There are 9 hidden switches. A switch that is on adds its own fixed numbers to the row, and there is some noise. The rows also spread widely along 13 directions, which tell nothing about the answers.
In the rows, zero is written as 128.
Known rows, each followed by its switches (1 for on, 0 for off):
152  112  122  123  125  130  105  110  105  134  130  129  157  148  124  121  126  116  95  132  138  132  148  130  155  125  146  124  119  106  109  198  138  146  166  162
1 0 0 0 1 0 1 0 0
158  154  125  147  129  95  139  149  98  152  110  150  138  147  193  106  124  116  121  135  135  120  102  161  124  132  112  113  127  113  144  152  106  136  132  87
1 0 1 1 0 0 0 1 0
158  128  94  107  96  114  114  174  107  168  148  131  133  150  155  122  112  125  100  131  138  130  123  136  123  96  137  126  135  111  135  148  99  133  132  114
0 0 0 0 1 0 1 1 0
151  133  118  105  104  113  132  148  106  143  131  119  123  104  155  121  120  126  77  125  142  127  115  123  91  146  125  131  107  139  131  112  116  138  128  137
0 0 1 1 1 1 1 0 1
149  166  126  127  130  119  110  116  117  153  120  111  93  133  149  133  134  128  106  127  136  117  113  149  130  155  137  87  118  93  157  168  159  134  133  129
1 1 1 0 0 0 1 0 0
119  104  103  120  117  128  127  105  150  133  116  106  106  115  141  128  123  171  125  133  126  123  129  178  153  146  121  143  146  119  90  148  170  149  177  140
1 0 1 0 1 0 1 0 0
140  152  149  135  118  146  121  137  89  101  129  114  143  108  127  121  169  91  138  139  144  109  150  105  102  151  119  125  124  129  119  141  157  160  120  115
0 0 0 0 1 0 1 0 0
140  138  105  120  94  119  142  109  136  145  113  120  136  121  143  131  120  135  138  160  136  153  118  142  95  122  148  86  120  158  96  123  116  135  92  102
1 0 1 1 1 0 0 0 0
126  133  136  145  134  136  126  109  115  140  114  165  141  127  168  145  139  94  128  156  128  128  106  141  118  133  122  151  124  150  116  144  134  135  100  83
0 0 0 1 1 0 1 1 0
155  118  88  111  96  118  116  123  136  170  127  119  116  158  155  128  115  135  116  136  129  136  114  173  147  112  147  115  139  102  124  162  127  128  143  134
0 0 1 0 1 0 1 0 1
113  136  118  136  128  111  117  128  146  153  129  105  145  131  155  126  88  127  119  153  133  147  131  141  153  124  116  102  137  121  113  166  122  131  157  119
1 0 0 1 0 0 1 0 0
168  125  112  114  115  123  127  104  141  124  136  96  132  165  144  127  147  82  111  137  129  134  124  144  143  153  134  122  124  95  146  157  143  142  152  170
0 1 0 1 0 1 1 0 1
113  123  103  137  109  119  131  129  130  141  118  119  147  135  156  138  132  116  129  147  116  133  124  145  121  105  132  114  152  139  112  145  119  144  118  113
1 0 1 1 0 1 1 0 0
78  104  109  137  114  100  130  128  156  151  112  103  102  136  155  146  101  111  110  120  115  126  105  148  125  132  113  148  155  111  140  110  100  120  156  124
0 1 0 0 0 0 1 0 0
119  112  108  140  103  122  115  125  80  141  111  137  118  149  137  137  164  130  120  119  117  99  121  153  114  116  152  139  171  95  121  151  144  160  146  132
1 0 0 1 0 0 1 0 0
160  150  134  109  121  136  141  126  120  105  148  114  149  131  136  122  141  108  123  125  146  126  132  116  121  139  99  128  103  138  130  150  149  154  139  126
0 0 1 1 0 0 0 0 0
132  137  116  107  128  148  93  133  161  163  146  101  109  63  142  154  102  163  72  165  136  155  141  125  135  164  143  106  114  156  96  138  167  134  133  152
0 0 1 1 1 1 1 0 0
119  134  137  166  143  109  130  130  114  137  87  147  137  99  178  117  143  114  110  135  103  100  111  158  130  148  122  124  131  123  118  161  141  148  119  105
1 0 0 1 1 0 1 0 0
132  127  131  128  134  133  135  125  143  113  128  122  142  106  143  142  141  73  90  122  103  119  111  106  108  135  120  131  98  138  153  139  127  141  90  130
0 1 0 0 0 0 1 0 1
127  132  128  148  120  123  100  147  105  152  120  120  118  120  152  139  141  101  86  126  130  112  130  127  123  146  142  118  138  100  141  146  128  131  149  146
0 0 1 1 1 0 0 0 0
139  172  116  113  103  115  130  144  127  149  134  96  118  129  147  119  118  132  137  141  145  130  114  133  113  117  116  80  119  130  134  145  135  135  111  89
0 0 1 1 1 0 1 1 0
143  103  108  130  99  108  141  103  133  137  101  111  149  153  143  106  120  103  129  153  132  149  127  151  128  136  144  113  133  119  101  137  99  130  141  139
0 0 0 0 1 0 1 0 0
153  159  142  141  126  116  118  116  64  131  106  129  117  147  152  108  160  123  130  134  150  98  120  156  119  163  128  119  133  87  133  162  163  157  154  119
1 0 0 1 1 0 1 1 1
136  141  124  100  112  143  146  107  130  89  148  118  153  135  117  129  141  119  158  119  143  120  135  119  124  109  93  140  111  155  111  166  155  164  123  101
1 0 0 0 1 0 0 0 0
133  131  106  123  106  111  108  129  125  185  125  135  131  128  151  150  87  109  68  151  140  161  108  117  99  114  162  98  107  141  133  132  75  101  104  129
1 0 1 1 1 0 1 0 0
124  118  111  115  114  141  123  120  153  116  144  81  144  127  113  133  120  113  117  144  138  143  152  112  131  125  129  115  120  131  110  145  137  141  148  151
1 0 1 0 1 0 1 1 0
148  108  120  111  135  119  130  97  134  135  127  141  158  122  153  116  98  145  100  143  131  147  131  148  146  122  123  137  99  145  91  171  135  148  135  128
1 1 1 0 1 0 1 1 1
160  133  119  116  118  115  138  124  138  136  127  111  140  128  156  105  116  126  120  151  142  143  126  147  134  141  117  115  112  134  111  143  132  137  143  123
0 0 1 1 1 0 1 1 0
142  146  119  112  114  100  120  105  111  147  125  102  110  173  156  115  123  135  130  121  154  122  118  164  151  135  114  117  136  90  138  171  148  144  175  132
0 1 1 1 1 1 0 1 1

New rows, each followed by its switches (1 for on, 0 for off):
132  136  120  131  96  116  121  169  82  126  124  105  141  112  131  114  140  106  111  132  142  118  147  103  80  129  137  109  136  118  123  115  103  149  127  126
1 0 0 0 1 0 1 0 0
149  125  137  128  121  120  134  123  85  113  117  132  151  108  144  111  143  119  107  142  135  123  135  122  88  147  136  132  110  137  103  126  133  165  116  124
1 1 0 1 1 0 1 1 1
102  148  129  139  120  118  132  161  102  122  130  118  144  109  149  129  134  118  122  119  125  103  130  117  103  108  98  126  137  139  133  137  127  155  124  95
1 0 1 1 0 0 1 0 0
136  130  136  118  122  138  152  111  115  80  134  115  150  128  124  118  158  105  144  126  142  111  134  120  111  140  96  158  115  142  112  134  156  169  142  119
1 0 0 1 1 0 1 1 0
143  110  114  119  123  110  134  145  121  118  122  124  142  105  140  110  136  124  85  102  107  102  130  131  123  122  122  136  111  118  126  159  130  161  131  142
1 1 0 0 1 0 1 0 0
143  123  89  112  91  127  133  150  140  136  137  100  145  123  127  130  128  113  110  138  111  138  128  117  101  99  154  89  126  131  125  137  106  143  96  133
1 0 0 0 0 0 1 0 0
121  141  135  133  117  115  119  118  116  125  119  88  128  125  135  119  138  121  134  137  136  118  141  130  120  147  127  100  134  107  117  146  149  157  143  130
0 1 0 1 1 0 0 1 1
132  132  123  110  117  142  135  108  142  113  145  98  168  122  122  133  129  104  119  146  131  147  142  101  126  114  123  103  109  161  107  161  142  151  114  137
0 0 1 1 0 1 1 0 0
120  147  115  147  111  114  129  126  119  143  111  115  147  150  149  127  130  101  143  140  120  131  123  137  122  102  136  74  141  118  133  166  107  134  108  100
1 0 1 0 0 0 0 0 0
128  102  97  114  107  142  121  156  153  118  148  103  157  85  133  144  129  114  92  143  106  137  153  107  110  120  143  126  129  151  99  129  120  156  112  151
1 0 0 0 1 1 0 0 1
147  138  139  126  97  118  147  116  70  101  99  116  137  112  122  97  152  134  139  137  153  121  141  121  72  162  135  108  121  134  90  111  131  167  130  122
1 0 0 0 1 0 0 0 0
130  176  120  108  97  123  127  128  161  131  129  43  103  102  105  128  108  108  112  155  152  154  128  94  88  166  141  41  94  127  145  108  120  117  111  141
1 0 0 0 1 0 1 0 0
126  132  124  119  131  121  138  84  152  129  110  109  104  120  132  141  119  121  92  120  124  134  100  133  117  156  130  112  93  129  144  139  141  127  122  145
1 1 1 0 0 0 1 0 0
139  120  128  147  130  118  141  111  132  129  98  139  155  121  175  109  134  113  137  161  112  129  115  166  138  141  123  127  129  136  92  152  137  150  117  102
0 0 0 1 1 0 1 1 1
141  143  135  111  131  127  130  109  140  104  138  92  144  97  125  115  126  140  119  138  136  129  148  122  133  150  109  112  102  140  100  161  170  163  140  133
1 1 0 1 1 0 1 0 0
92  109  133  145  127  126  109  154  110  133  125  114  148  117  139  136  125  84  79  119  116  110  135  98  118  115  126  144  132  115  138  144  106  136  138  138
0 0 0 0 1 0 1 1 1
126  142  125  140  107  120  113  174  88  146  121  131  143  95  162  120  129  118  115  143  126  114  134  123  93  122  128  117  139  135  112  126  113  148  105  91
0 0 0 0 1 0 1 0 1
137  113  107  113  112  115  130  139  134  139  130  109  142  98  146  120  120  142  86  124  103  126  127  132  116  115  136  110  118  133  112  146  134  157  117  140
0 1 1 1 0 0 1 0 1
136  118  120  129  140  131  116  134  130  138  129  135  154  101  146  130  114  128  79  135  110  128  132  125  140  124  134  120  113  135  112  173  134  146  127  136
1 0 0 0 0 0 1 0 0
94  106  102  103  101  123  137  131  158  125  137  88  115  101  127  149  118  138  99  118  112  126  119  120  103  121  119  139  136  147  119  106  133  150  126  140
0 1 0 1 0 1 1 0 0
130  100  119  128  97  117  108  108  63  133  124  121  146  155  126  132  151  107  108  134  149  127  153  124  102  124  160  138  150  111  105  137  120  155  157  164
1 1 1 1 1 1 1 0 1
108  116  128  116  121  111  125  82  146  138  129  101  122  142  137  135  80  126  124  150  174  166  136  138  135  160  104  146  120  134  106  121  114  116  187  135
1 1 1 0 1 0 1 0 0
98  129  121  118  122  136  139  150  164  109  152  104  145  99  134  152  119  108  108  110  108  116  121  100  119  106  90  142  117  156  133  137  129  149  119  115
0 0 0 1 0 0 0 0 0
161  106  114  105  110  118  132  104  118  126  128  128  143  123  127  119  124  137  93  134  137  141  133  131  112  137  145  137  104  136  97  141  131  154  137  153
1 1 0 1 1 0 1 0 0
184  160  126  104  106  133  141  149  118  112  150  106  174  122  139  99  131  98  142  153  154  145  152  108  112  120  109  93  96  154  112  153  123  149  106  100
0 0 1 0 1 0 1 0 0
153  135  112  105  107  121  139  106  122  128  124  125  141  131  131  134  132  106  91  122  127  130  108  118  100  118  143  107  91  144  135  151  117  140  97  143
1 0 1 1 1 1 0 0 1
128  123  108  134  112  122  130  126  149  158  112  133  126  116  167  141  124  109  109  143  114  135  103  150  117  122  136  120  125  143  124  135  118  123  98  109
0 0 1 1 1 0 1 0 0
111  129  133  111  130  136  125  105  124  106  139  105  102  120  114  155  142  116  83  104  146  109  119  104  113  157  112  158  107  128  148  128  157  143  164  166
1 0 1 1 1 1 0 1 0
126  127  112  131  103  127  138  148  128  120  122  100  143  94  137  122  146  131  123  137  110  122  137  123  97  123  135  95  139  142  101  125  137  164  106  123
0 0 1 1 0 0 0 0 0
111  115  126  142  120  109  119  100  102  153  101  137  132  153  156  135  128  102  102  131  132  125  110  146  133  126  132  134  137  119  127  163  118  125  147  135
0 0 1 1 1 1 1 0 0
87  109  103  143  123  126  119  139  179  138  127  101  124  123  144  167  115  80  93  119  104  126  119  124  136  116  127  130  136  121  155  138  100  113  131  143
1 0 1 0 1 0 0 0 0
146  132  104  131  121  132  128  157  166  128  134  109  132  96  157  138  137  110  99  141  103  124  122  133  123  140  135  111  117  131  129  138  135  146  105  131
1 0 0 1 1 0 0 1 0
131  139  145  147  138  134  131  101  105  125  102  156  144  105  151  133  144  107  116  154  127  123  112  127  102  146  136  125  109  151  108  146  144  146  94  102
1 0 0 1 1 0 1 1 0
157  122  126  116  115  113  138  109  100  135  108  143  108  120  156  117  136  139  109  126  146  122  113  157  107  163  122  152  115  128  117  122  143  144  143  122
0 1 1 0 1 0 1 0 0
151  143  144  127  131  117  92  122  86  149  136  116  117  126  143  127  116  129  89  144  177  136  151  128  130  178  130  128  118  104  126  147  144  135  188  155
1 1 1 1 1 0 1 0 0
145  141  133  151  122  102  135  135  138  122  106  93  159  124  156  105  125  58  118  158  134  145  139  118  111  161  132  87  110  116  136  130  87  126  121  131
1 1 0 0 1 0 1 0 0
159  152  114  109  97  120  128  97  117  150  121  101  105  174  133  130  134  94  122  149  162  147  105  134  113  149  147  94  113  108  153  136  119  114  131  136
0 0 1 0 1 1 1 1 0
90  136  125  132  128  141  122  106  173  114  126  87  127  93  121  157  129  112  116  136  114  125  127  110  127  141  124  105  118  144  120  146  153  141  117  133
1 0 0 1 1 0 0 0 0
